There are 5 ways to turn a row about zero (a turn may also mirror it). The second row of each pair is the first, turned, with some noise. The first 35 pairs use one turn. New pairs use 2 turns, one after the other, and a turn may come again.
In the rows, 128 means zero.
Known pairs, each followed by its turns in order:
[111 209 131 129 144  75]
[115  81  59 103  97  99] : pumom

[161 218 125 125 122 115]
[120 192 192 108 120  93] : Ruza

[114 186 182 134 107 181]
[170  87 122 156  63 167] : pumom

[158 136  99 107 113 121]
[ 89 145 132 123 100 120] : Pobi

[106 190 134 107 110 123]
[141 151 174  82 106 129] : Ruza

[119 136 101 112 104 143]
[105 138 127 106 114 151] : Ruza

[192 136 116 107 145 121]
[ 90  83 131 158 114 148] : fasat

[125  69 130 152 127 167]
[120 100  69 133 162 136] : Ruza

[135 154  84 163 150  85]
[132 146  74  94 144  95] : pumom

[159  86 131 131  53 119]
[151 125 122 168  88  60] : ran

[134  93 109  58 125 121]
[ 57 133 108 129 124  93] : fasat

[100  99 145  92  98 140]
[130  87 104  94  98 138] : Ruza

[ 99 160 105 102 108 170]
[107 148 113 159  80 153] : pumom

[128 146 131 120 117 176]
[105 165 158 131 121 128] : ran

[118 126 108  80  79 109]
[ 85 145 131  90  96 105] : fasat

[149 148 141 126 137  98]
[122 147 134  89 137 132] : Pobi

[142  97 149 153 130 117]
[147 103 114 100 118 139] : Pobi

[124  82 134 104 126 166]
[118  93  91 156 131 110] : Pobi

[124 121 123  96 135  82]
[112 166  96 119 127 154] : Pobi

[147 130 100 158 119 115]
[159 129 131 147 156 116] : ran

[148 153  93 147  96 169]
[107 113 177 150  96 106] : Pobi

[ 97 109  69 152  88  82]
[125 148 202  95 124  84] : fasat

[150 161 157 189 132 177]
[209 125 118 121 104 152] : pumom

[ 64 153 124 126 162 130]
[171 165 131 167 163 126] : Pobi

[ 93 184  95 105 126 135]
[127 154 157  64 156 123] : ran

[143 177 102  70 143  97]
[ 98 136 198 131  85 124] : Ruza

[ 44 108 152 146 102 129]
[191 104 101  93 124 178] : Ruza

[111  79 123  97 158 129]
[100 145 110 152 158  84] : fasat

[149 108 144 104  94 157]
[110 104  89  92 129 120] : fasat

[137 149 119  89 125 110]
[ 85 116 114 110 120 143] : pumom

[114  63 144  95 105 118]
[112 129  99 110 129  56] : fasat

[167 143 143 153  68 104]
[148  98  90 134 173 172] : pumom

[123 122 161 144  89  65]
[187  85 120 120  90 114] : ran

[164  97 151 146  89 162]
[129 144 138 189  89 109] : ran

[109 136 107 141  98 157]
[122 140 169 133 135 101] : ran

New pairs, each followed by its turns in order:
[129  98  69 101  73 108]
[115 141 197 110 127  68] : Ruza ran

[122 128 162 128 106 121]
[125 133  98 113 105 117] : ran Ruza

[151 103  87 161 117 149]
[133 168  96 133  92 101] : Ruza pumom

[146 181 100 144 123  88]
[146 125 158  69 114  98] : Pobi Ruza

[121 150 102  92 104 122]
[126 152 114 167 109 114] : pumom pumom

[103 176 162 137 101 139]
[129 114 123  85 109  77] : ran Ruza

[141 120 131 147 171  96]
[177 123 121 111 147 114] : Ruza pumom

[131  94 162 139 169 207]
[180 136 107  75 177 172] : ran Ruza

[170 133 163 148 121 136]
[139 144 159 168 102 129] : Ruza Ruza

[119 126 119 185 161 128]
[138 141 113 169 124 176] : fasat ran

[103 145 116 180 143 138]
[154 112 146  82 108 150] : fasat pumom

[152 117 165  68 126  98]
[117 104 106 116 113 199] : Ruza Pobi

[110 155 122 129 148 120]
[142 118  95 135 124 145] : Ruza fasat

[125 149  91 148 137  92]
[ 89 150  99 114 125 109] : pumom pumom

[182 100 130 161 167 160]
[152 113  63 120 113  79] : Pobi ran

[107  94 142 132 158  95]
[156 167 135 161 123 114] : fasat Ruza

[133 138 117 144 149 118]
[140 129 144 137 127 158] : Ruza ran

[164 185 134 110  90 145]
[126  94  84 102 106 173] : ran pumom

[160 161  61 137 125  98]
[ 82 139 183 122 115 178] : pumom Ruza

[109 120 152 104 186 109]
[150  80  99  92 129 133] : Ruza Pobi

[124  99 145 143 138 107]
[160 112 107 139 133 131] : fasat ran

[146 121 108  91 116 139]
[143 105 133 114 120 168] : fasat Ruza

[144 130 145 137 119  93]
[149 123 122 147 105 106] : fasat ran

[148  86 102 105  98 124]
[117 110 162 124 134  80] : Pobi ran

[151  86 141 122 155 137]
[146 131 156 145 152  91] : Ruza fasat

[147 200 116 125 155 132]
[139  74 162 159 143  99] : fasat Pobi

[138  78 102 154 125 155]
[113 118 166  95 132  84] : fasat pumom

[101  87  86 168 156 134]
[197 121  82 121 128 127] : ran Pobi

[127 141 147  55 139 170]
[104 120 178 125  63 106] : pumom ran

[ 90 134 155 166 145 173]
[162 104 168 171 110 128] : ran pumom

[176  92  92 188 164 120]
[180 141 189 156 165 164] : Ruza fasat

[175 121 108 139 111 122]
[153 161 143 121 119 159] : Ruza Ruza

[111  97 149 131 109 121]
[154 125  97 115 137 114] : fasat ran

[ 66 105 167 113 205 119]
[152 171  87 150 214 151] : Pobi ran

[122 136 114 132 167 156]
[129 109 101  99 154 121] : Pobi pumom

[155 148 152  93 193 195]
[150 139 190 198 166  96] : ran Pobi

[ 91 119  91 152 155 160]
[141 122 161 120  74 160] : pumom fasat

[131 120 150 109 180 185]
[161 121 162 191 155 121] : ran Pobi

[103 122 149  56 130  71]
[148  80 102  74 109  74] : Ruza fasat

[153 147  94 118 153  77]
[110 105 165 135  93 171] : pumom Ruza

[ 93 155 135  98 211 164]
[133 110 187 202  99 155] : Pobi fasat

[152 109  84 166  66 115]
[161 156 124 193 116  87] : ran Ruza

[106 124 167 125 143 102]
[141 123 148 106 168 146] : Ruza pumom

[ 70 163  99  90 125 113]
[122 146  79 188 149 101] : pumom pumom

[ 86 129 115 105 172 110]
[169 134 131 130  79 146] : pumom Ruza

[144 149 129 113 154 151]
[122 128 120 115 163 154] : fasat Ruza

[ 85 148 125 119 122 117]
[146  98 144 130 140 100] : pumom ran

[180 121 119 148 102  79]
[ 95 156 137  96  88  88] : Pobi ran

[161 171 152  98 148 136]
[122 175 122 174 103 122] : Pobi fasat

[130 192 131 122 112 105]
[140  87 137 125  77 121] : Pobi pumom

[108 161 164 168 157 145]
[117  76 134 130 151 173] : fasat fasat

[141 152 126 124  98  91]
[154 156  91 135 128 119] : ran ran

[ 86 162 152 130 116 105]
[ 79 108 129 100 141 109] : Ruza Pobi

[143 127 151 104 181 126]
[136  89 124 113  88 108] : pumom Ruza

[149 113 120 103  94 146]
[117 113 136  97 133  92] : Ruza ran

